The rows are grouped in 4 different ways at once. Each group adds its own fixed numbers to the row, and there is some noise. The rows also spread widely along 12 directions, which tell nothing about the answers.
Known rows, each followed by its group in each grouping:
[-15  -1  17 -19  12  10 -17  13 -19  -9   0   5 -52 -14  30 -20   0  11
   5  -4  10 -11   0  -6  24 -11] -> mifiz J D J759
[  1   9  22 -13  -1   8 -32  14 -14 -17 -15  12 -48 -13   8   1  17   2
   6   7  20   6   7  20  31 -18] -> Nafaz F G J253
[ 14  21   5  -5 -10   1 -14  -8   7   0   5 -26  46  -3 -13   4 -19  -5
 -20  31  -6  22  -5   2  -7  15] -> Nafaz C G J783
[  8  -6 -11   9  19  11   3  -5  21   6  -7   4   5  13  -5   0  -1 -12
  -2 -15  -1   1   6  11   8  -6] -> Lofi J N J261
[ 26  19  -2  -6  10   5  17  -5  14   1   1   9  30  23  -4 -10   5  11
 -21  -6 -24  22   2   4 -19   0] -> vusep Y R J261
[-12 -14 -21 -10  -4  -6  29   0   5  19  -2  -2  39  10 -21   7 -12  -1
 -14   2   0  -8  -3  -8 -13  14] -> mifiz F N J759
[  2   5  16  -3  -3  11  -7   4   7  -9  -8  10 -24  -5   5   4   4  -4
   6   3   7  -1   7   2  25  -1] -> gof C D J253
[ 14  10   5  -2   6  11 -19 -11  -6  -9   4 -26  34  -9 -17   5 -25 -10
 -18  20  15  15 -11  -5  -1  11] -> vusep Y R J783
[-13   1  14 -25   5   4  -1   6  -7   6  -2   3 -18   0  19 -10  -8   8
  -1  -1  -7 -11  -4 -19  14   5] -> Lofi J D J261
[-13  -4  12  14  -4  12  -5  29   3  -7  12  -5   7 -17  10   1   2   2
 -19   6 -15 -12   3  24   5   1] -> gof C R J261
[  2   5   3   8   3   4  13  18  10 -19   8   0  28 -12  -8  17   2  -2
  -9  -2  -6  -6  14  13 -11   9] -> gof J R J783
[-13 -13 -24  25   7 -24  -3 -12   0   2  12  26  -4   1  15  17  13 -29
  44 -11 -12  -6 -37   3 -10  43] -> Lofi F D J261
[-18 -13   3 -18  -1  -2   7  10 -23  -6  -5  11   0  -9  -2   1  -4   8
   6   3  18 -14  -3 -15  -5  15] -> Lofi C N J783
[-15  -2   7   2  -7   1  -7  14   4   4   7   1 -10 -11  10   3   8  -2
   1   0  -3  -5   9   6   8 -14] -> mifiz C G J253
[-18  -9  -7 -17   8 -14   5   5  -1  10  -2  -2   7   2   5   3  -2   3
  -6   4   3  -4   7  -5  -2  -7] -> mifiz C R J783
[ 10  29  14 -33 -14  -2   7  17 -25 -32  -7  -7  13 -28 -12   5  -3  33
 -10  33   8  12  21  -2   1  11] -> mifiz Y N J759
[ -7  -4 -26 -10 -11 -32   0 -12   4  25  -8  12  20  21  -5   2  17   2
   0  17  -7  30  -4  10 -14   1] -> Nafaz C G J783
[  0  -8  -1  -1  11   2  12  -1   9   5  -3  17   4  14  -1   0   4  -6
   1 -20  -5  -2  -2  -3  -1  -1] -> Lofi Y R J253
[-11 -18  -8   7   0   0 -22   8  -7   6 -14   5 -10  -7 -16  19  13 -17
  -4   2  32   1   1  20  16 -14] -> vusep F G J759
[ -4 -11 -31  -4  -1 -11  17  -7  -6   9   6   4  19   9 -11 -29   2  13
  -6  -5  -6  12 -19  -1 -24  -2] -> Nafaz F G J253
[-19 -15   3   7 -32  25   6   7  -9  -6   6 -22   6 -36 -32 -24 -13   0
  -7  21  24  -1  -2  -5   2   5] -> Nafaz C G J253
[  3   4  -6   9  25   6 -16  -7  12   9  15  -5 -12  14  29 -23  -6  -8
   0 -15 -17  -2 -18   6   7  -6] -> Nafaz C G J759
[-20  -4  -3 -21 -12  -6  12   2 -19  12   6   5   1  -9   1 -25  12  24
  -2  10  -1  12   7 -16 -16  -8] -> Nafaz C D J261
[ 12  16 -12 -21  38 -23  -5  -3   5   2   0   4  10  20  18  12  -5   3
  -6 -13 -17   3  -6  -1   5  -2] -> Nafaz Y D J759
[-36 -14  -8 -21   3 -30  20  20   9  32  -6  24 -11  14  19  16  27  15
  -3 -10 -19 -10  20   7   8 -19] -> Nafaz C D J759
[  6  15  25  13  16  16 -12  41   0 -41   1  24 -44 -23  25   3  28  12
   8 -23 -11 -19  17  34  13 -13] -> Lofi C G J261
[ -6   4  -1   4  -3  -2   8  10   8  -6   1   8  -4 -13  -2   7  17   4
   4   0  -2   4  21  13   3  -6] -> Nafaz C D J759
[-11  -4  -9  -5  13  -7  13 -11   2  16  17  -4  30   4   2   4  -4  -8
   6  -8   0  -3   0 -27 -21   2] -> vusep C R J783
[-21 -12   6 -27  10 -17 -19  -2 -18  30   7  10   2  17  28  -2  -8  -4
 -12   1  -4  -1 -24 -18   1  -3] -> Nafaz C D J253
[  7  -2  -9   0 -21  -3   8 -10  -4  -3 -12  24   2  12 -10  -6   4   1
  10  23  -1  20 -23   6  -6  41] -> vusep C N J261
[-17 -10   8 -16   0   1   6  32  -7  -3 -10  12 -15  -2  10  -6   6  22
 -22   3  -3 -13   7  18  15  -9] -> gof C R J759
[  2   4   9  15   2  14  -2  18   6 -14  14  -1  13 -10  10   3  -8  -5
 -10   3 -18 -14  -8  18  -3  19] -> mifiz C N J261
[-10  -7  -1 -16  19   8  35  -3 -13  14  20  32  -4  19  22 -29  18  19
   9 -42 -12 -14   5 -38 -35 -18] -> gof F N J253

New rows, each followed by its group in each grouping:
[-10 -10  -6  31   5   2 -18  -2   9  11  27  -8  30  -1  10  12 -10 -31
   1  -3 -10  -9 -30   5 -14  20] -> vusep C G J783
[  8  14  16 -20   3  15  26   2   6 -16 -17  26 -40   5   1 -15  15  18
  14 -10   7   0  20 -10  13  -1] -> vusep C R J759
[  5  16  21   9  -6  28  -5 -13  22  -2   0 -10 -19 -10  -2  -5   1 -14
  21  -1  11   3  22 -13  16  -7] -> Lofi C G J783
[  1   5  14  10  34  24  -8  33  -1 -31  14 -16  -7 -27  12   4 -10   3
 -15 -21   0 -29   6  18  16 -12] -> vusep Y R J759
[-16  -3   2  -3  -6  -2   7  28  17   0  -7 -10  12 -14 -16  23  -1  -2
 -13   9  -4 -15  17  18  18  -1] -> Nafaz C G J261
[  2  10  -6  -8  -9  -5   3   3   6  -2  -5   3  -2   4   5 -13   2  14
  -4  13 -11  11  -3   8  -2   5] -> mifiz C G J783
[-27 -19   1 -36  12 -23 -21   7 -30  22 -11  18 -18  16  24   3   0   6
  -7   9  13  -4 -14  -5   9  -4] -> Nafaz C N J783
[ -8   8  28   4 -19  30  -5  14   2   0  13  -7  -4 -12  13 -24  -5   8
 -13   7 -13  -7  -2  -2   3   7] -> Lofi C G J759
[ -1   5 -19  -2  10 -17   2   3  15   2  -3  -3  12   4  -2   9   0  -1
   0   2  -9   3   2  14   7   1] -> Nafaz C G J759
[-10   1  14  -1 -11   8   0  24  -1  -4   6   3   8  -7  12   5   1  10
 -17  11 -13  -5   6  17   2   7] -> gof J N J783
[ -7  -7  -1  -5  20   2 -12   4 -13   9   8  -2  14   4  12  -2  -5   1
 -12 -11   1  -5  -7  -3  -8  -9] -> Lofi Y N J783
[  2  15  -9 -20  31  -9  -6 -17 -11  -2   9 -11  -7  -3  19 -18  -5   5
  23  -8   2   1  -4 -30  -1  -7] -> Lofi F R J261
[  9  -7 -13   8  20  10  -7   4   6  -5   3 -17  30   1 -10  -4 -26  -4
 -29  -9  -4  -5 -20  12  -2   5] -> Lofi Y D J783
[-17   1   9  -2  -2  -3   9  19  -8 -11   6   4   7 -27  -5  24  16   1
  14   5   6 -10  28   0  -2   0] -> Nafaz C N J261
[ 16  14   4  -9   6   3  -8 -13 -11 -14   0   6   0   3   1  -6  -8   1
   3   6   4  14 -21 -11  -4  22] -> vusep Y D J783
[  8   9 -14  16   3 -24  -9 -21   0 -22  12  13  11  -9   4  17  -2 -31
  44  12  -3  11 -34   1  -6  55] -> Nafaz C R J253
[-10 -13  -2   7 -12   5  13   3   2   1  -1   9  21  -5 -28  20   3 -16
   2  -1  18  -6   2  -6 -14  14] -> vusep C G J783
[  2  -1  -5   8   5   5   4   9   9 -14  -3   3  -2  -7  -3  -1   1   2
  -2   2   2   0   7  21   7   3] -> Nafaz C N J783
[  9   9   5   2  18   9 -17  -9   6  11   9  -1   7  12  11  -4   0 -10
  -6 -10  -5   7  -3  -6  -4 -13] -> vusep C G J261
[-20 -26  -3 -23 -12   7   4   8 -14  23 -11   7  -4  16  -5 -27  -7  14
 -31   3  12  -3 -13  -8   4 -14] -> gof C G J253
[  8  16  14 -15  -2   1 -16 -11  -1   6   1  -8  11   7   9  -1  -7  -5
  -7  17  -2  19   0  -8   0   4] -> mifiz Y R J783
[-12   1 -24 -27   7 -39  27  -1   2  23  -7  17  19  13  -8  19  29  15
   3  -7 -12  15  28  -8 -15 -19] -> Nafaz Y D J261
[  1   7   6 -11  14  -5  13  12   3 -11   4  15   7   1  10   9   5   4
   5 -14 -14 -13  -1  -3  -4   7] -> Lofi F R J253
[  0  -4 -13  -3  14  -2   9   4   1  -9  -2   4   4   1   0  -5  -6   5
  -2  -3   1  -5  -4   8  -1   9] -> Nafaz C N J783
[ 19  22  11  -1 -10  16   5   3   3 -29 -15  11 -22  -9 -10  -2  12  14
  10  13   9  18  14  14  13  10] -> vusep Y N J783
[ 17  21  -6  -8  19   0   3 -20  -1 -14   5   2 -12   0   9 -17  -1   3
  18  -8  -2  13  -4 -16  -1   9] -> Nafaz Y D J759
[-18  -7   6   6  -2  23   5  -1  14  17  13 -19  -9 -12   0 -23  -6  -7
   1  -4   1 -11   9 -15   9 -14] -> Nafaz C G J261
[ -3  -2 -32  -2  16 -19  20   8  15  -9  -8  -1   3   0 -12   6   6   5
   7 -11  -4  -8   5  14   2  -2] -> Nafaz F G J783
[ 26  20  -6 -11  13   6 -10 -44  -9  -7  -4   6 -13   7  -3 -23  -1  -3
  23   2  23  32  -9 -29  -3   7] -> vusep C D J759
[-18 -12 -13  -3 -16  -6  13  -5   2  22   2  -1  17   5   0 -12  -2   8
  -2  14  -8   5  -6  -6  -8  12] -> Lofi C N J783
[ 18  28  15   7  15  17 -22 -25  -4 -11  16  -2 -19 -11  18  -5   6 -15
  28  -5   9  13   0 -19   4  -1] -> vusep F D J759
[  1 -16  -3 -12  15  24   6 -33  -5  16  -4   4  -4  19 -20 -12 -18 -30
   8 -24  40 -10 -13 -45  -8   5] -> mifiz F G J759
[-10 -14   2   2  -3  15  -8   0   6   5  -6 -19   2  -8 -12  -3 -22 -12
 -10  16  19  -3  -8   0  20   7] -> vusep C R J783
[  2   5  -3  -6   9  11 -12  10 -15 -17   0 -12 -14 -17   6 -20  -9  12
  -5  10   8  -3  -7  11  10  -2] -> mifiz F N J261
[ 11  18  27  -4  -4  12  10  30   0 -34   5   8  25  -6   3  19 -16   3
 -17  11 -23 -18 -14  14  -4  49] -> Nafaz Y N J783
[-31 -12   6 -23  14 -31 -27  35 -30  20   9   7  20   2  31  33   6   6
 -28   8 -11 -17  -9  18   1  -7] -> Nafaz F N J759
[ -1  -1   6  -7   5   4 -12   3 -11   4   2   2  16   1   6   1  -5  -1
 -10   4  -2   3  -4   3  -4   3] -> Lofi J N J261
[ -3  -5  -4   2  32   3 -35   0 -11  -9  11 -16 -23  -2  34 -23 -24  -8
  -5  -5   0 -10 -36   7  16   2] -> mifiz Y R J783
[ -5 -10  -4   0   5   4 -10   7   2 -18 -14  12 -50   0  18 -26  -8   1
   9   6   2  -5 -31  22  29  24] -> Nafaz C R J783
[-12 -10 -21   1  10  -9 -23   1  -4  25  12 -32  33  -3   7  -6 -14   0
 -31  14  -1  11  -2  17   1 -23] -> mifiz J N J759
[ 16  14  12   4  17  13 -23   2   2 -17   6  -5   3  -7   9   0 -10 -10
 -10   2  -6   3  -9  11   6   7] -> Nafaz C D J261
[-14 -11 -10 -14 -16  -1  32   0 -12  -1 -10  17   1  -8 -26  -9   8  13
   6   6  14   3   3 -18 -13  16] -> vusep C D J261
[ -3   4 -20 -36   2 -26   7   4 -18 -10 -21  10 -14   2  -7  -7   6  24
   6  13  10  10  -5   0   3   4] -> Nafaz F G J783
[ -9   5   4  17 -28   5   6  27  -6 -21   9   2  11 -33  -5   5  17  15
   2  19 -10   1   9  28  -9  17] -> Lofi F N J783
[-11   2  -1 -19   9  -5  10   6  -3  -5   1  -1  -4  -3  10  -9  -5  14
   2   2  -1  -8   4 -15   1   2] -> gof C R J783
[-29  10 -22  -4 -15 -59  19  17  26  25  19  -3  50   4  18  41   8   2
   9  21 -58  -4  -5   9  -6  26] -> Nafaz C G J253
[-20 -12 -16 -14  16 -19   2 -21 -14  29  14 -15  48  -4 -13  12  -1 -13
   7  -5  18   6  17 -40 -28 -18] -> Lofi C R J261
[ -1  -2   7   9 -11   6 -15 -14  -2  13   7   7  16  -2 -16  13  16 -26
   7   0  16  18   8  -2 -11 -10] -> Nafaz F G J253
[-13   6  -6  -3  -3   4  28  13  11   3  13 -26  32 -21 -19   6   4  15
  -8  -3  -2  -8  40 -15 -10 -23] -> gof Y G J783
[-15 -19 -10   9 -14   9  11  -3 -11   1   1   0  17 -24 -35  11   6 -16
   3   2  32  -1   8  -6 -14   5] -> mifiz F D J759
